There are 5 ways to turn a row about zero (a turn may also mirror it). The second row of each pair is the first, turned, with some noise.
Known pairs, each followed by its turn:
[ 24.1  26.8  -7.0   8.9 -25.9]
[  6.1  11.9  42.1 -15.5   4.3] => q478

[ 57.9  25.4  14.4   3.7 -34.7]
[  6.1 -24.7  66.0  16.0 -10.6] => q286

[ 16.4  10.8 -41.0  10.7  21.5]
[  1.5  31.2  20.0 -25.3  25.8] => q286

[ 29.6   1.2 -17.3   9.4  11.7]
[13.5 12.5 25.4 -4.9 20.5] => q286

[  5.6  -6.3   3.6 -12.8   2.8]
[ 9.2  7.2 -0.4  8.1 -6.6] => q286

[ 30.4  22.5 -14.0   9.7  -5.9]
[ -2.1  19.3 -29.9 -21.1   7.1] => q705

[  0.3   5.1 -19.8  -2.5 -19.0]
[-12.8  10.6  17.4  -2.7 -12.3] => q478

[-49.1   3.6   8.8 -23.9  -7.2]
[ 19.3 -14.2  -7.7  -2.6  49.5] => q794

[29.0 46.2  4.5 27.0 11.7]
[23.8 -3.7 41.7  8.7 37.1] => q478

[-11.6  21.2 -24.1 -31.9  43.1]
[ 58.7 -16.5  11.5 -11.8  -7.8] => q794

[ 14.8   3.1 -31.8 -33.0   0.4]
[ 26.4  -5.7 -37.7  15.0   3.5] => q705

[ 14.2 -10.6 -15.5  -1.0  13.1]
[15.3 12.4 -6.3  7.3 13.7] => q705

[-37.8  -0.5  12.3  -1.3  14.4]
[-16.3  -1.7  25.0   2.5 -31.2] => q201

[ 40.8   6.9 -19.2  -5.7 -11.4]
[ 10.5  28.5 -35.5  -4.8  -2.3] => q705

[-18.7 -25.2  26.0 -41.5 -21.5]
[-27.3  -3.8 -12.4  51.7 -18.9] => q201

[ 22.8 -29.5 -16.7  -6.2  22.7]
[ 15.7  31.4  14.4  14.0 -22.5] => q794

[-26.0  -6.4  18.9  -4.0   0.0]
[ -9.0   7.3 -27.5  -5.8  10.7] => q478

[ 11.8   7.9  -8.3 -34.7   0.7]
[ 19.2  23.9   1.9   8.6 -22.8] => q478

[28.6  4.9 13.0  6.2 36.2]
[ 37.1 -24.1   1.1  14.4  14.2] => q478

[-19.1   1.6 -16.0  -8.6 -21.7]
[ -2.1  -5.7  -7.1 -24.6 -19.9] => q286

[-28.1  -3.0  46.9  16.9  -9.2]
[-34.6  19.8  -8.3  -7.6 -40.6] => q201

[-20.9  28.0 -19.6   5.1   4.3]
[  3.2 -28.8  -8.5 -24.9  14.0] => q705

[ 17.7 -36.2 -28.1  -4.5 -19.5]
[ 47.9  -5.3   4.0 -23.8  -2.9] => q286

[ 28.2  24.5  26.0 -23.7   7.0]
[-36.6   7.8 -31.4  18.0   0.4] => q705

[ 22.0 -16.1  12.6  24.1  10.7]
[ -0.9  34.5  -3.9 -13.1  13.0] => q201

[ 11.8  27.0 -58.9  13.5 -21.5]
[ 15.5 -46.6  -5.1 -31.7  38.9] => q201

[-16.5 -22.8  -7.6   1.2   8.1]
[ 14.0  14.4 -10.5  17.2   8.1] => q794

[-19.2   0.5 -11.6  -4.8 -13.7]
[-15.2 -22.3   4.2   1.4  -0.9] => q201

[18.0 10.5  5.6 44.3 -6.5]
[-32.1  -5.5 -23.3  -1.1 -29.4] => q794

[ 26.2  21.2 -38.8   2.1   1.0]
[  3.7 -24.8  23.4  12.4 -35.9] => q794

New pairs, each followed by its turn:
[13.0 -6.1  0.3  2.9 33.7]
[-1.8 11.8  3.3 15.6 31.2] => q705

[ 13.8 -49.6 -17.8 -43.2   2.6]
[ 42.8  10.0  -6.8  53.3 -12.3] => q705

[15.8 17.3 -0.4 -9.6 24.2]
[-12.0   2.0 -20.2   8.9  24.3] => q705

[ 12.1  -2.8  26.2  -4.2 -25.4]
[  6.3 -27.1  10.4  18.2 -17.8] => q286

[ 11.4  -9.7   1.8 -33.7 -25.3]
[-8.4  7.9 38.1  1.7 20.3] => q794

[  3.1 -24.5   2.2   2.4  -2.3]
[ -3.2 -16.7  -9.2 -10.2 -13.0] => q478

[ 31.9 -26.0 -37.4  16.0 -23.9]
[ 44.3  39.3  -9.2 -14.4 -10.9] => q705

[ -9.9  -5.9  18.1 -38.7  20.1]
[  2.5  26.0 -20.9  28.2 -22.7] => q286

[-25.2  -9.6 -45.6   9.3  18.9]
[ 42.8 -21.1  10.8 -12.0  27.6] => q705

[ -5.5   6.8 -12.3  13.2  18.3]
[-10.2  12.7  -2.4  -8.8  20.1] => q286

[11.2 14.4 17.0 22.1  4.7]
[  7.7  16.9 -10.3 -23.8 -10.0] => q201

[  4.5 -10.6 -19.2  13.0   7.4]
[-0.8  3.1 13.5 -9.5 20.9] => q201

[  4.4   0.2  -2.4  21.0 -46.7]
[-45.3 -13.0   1.6  20.3   7.2] => q794

[-27.6  -4.8  17.0  -9.2  42.8]
[  3.7  15.7  39.4  12.4 -32.2] => q201

[  6.3   8.4  42.5 -14.4   1.9]
[ -9.4  11.8   1.7 -42.2  14.4] => q794

[-18.9   7.7  -3.8  -6.0   3.9]
[-9.9 13.7 -8.1 11.1  5.9] => q478

[ -7.7   9.2 -16.2 -21.0   8.2]
[ 10.4 -20.7 -16.5   7.7   8.2] => q705

[  0.2  33.3 -10.3 -23.1   5.3]
[13.3 32.3 11.7 21.2  1.4] => q478

[-12.3   6.9   4.1 -37.7 -43.0]
[ -6.4  46.6  -6.7 -27.8 -19.6] => q478

[-12.9   7.3   9.1 -59.7  -0.2]
[ -0.1  26.0 -11.0  17.3 -51.4] => q286

[ 22.9   1.4  -4.5   3.6 -17.6]
[ 11.6 -10.5  25.2  -3.8  -2.0] => q286

[-22.4  10.2  36.8  44.9  -0.2]
[-26.5  22.4  -2.2 -39.8 -33.5] => q201

[-14.2   6.2   5.8  23.0  30.1]
[-13.0  -6.3  22.0  -8.9  31.4] => q705

[-22.6   5.5 -27.7  12.4   3.0]
[ 21.0 -18.5   5.6 -20.1  13.0] => q705

[-3.8 11.6 -4.6 -5.3 10.3]
[ -2.7 -10.2  -8.2   0.8  11.1] => q705

[ 31.7  -8.3 -30.9  -8.1 -76.2]
[ 37.1 -39.3  42.6 -40.6 -38.3] => q286

[ -1.0  55.8  -6.8   7.6 -18.0]
[ 18.8 -35.3 -23.3 -32.9 -18.3] => q201

[-12.4  22.8 -35.4   6.7  14.0]
[ 16.8 -20.2 -12.6 -23.0  27.0] => q705

[17.7 14.0 33.6 22.6 42.6]
[  4.4  16.0 -29.3 -43.1 -31.1] => q794

[  0.9 -15.5   1.1  -1.0   7.3]
[ 6.3  6.2  9.4 11.3  3.1] => q705

[  6.1   4.3   4.9 -18.5 -13.4]
[  4.9  -8.1 -17.4  15.3  -3.3] => q201

[ 18.9 -20.5   3.5  -7.4  -0.8]
[-4.3 23.6 14.3  2.1 -3.9] => q794

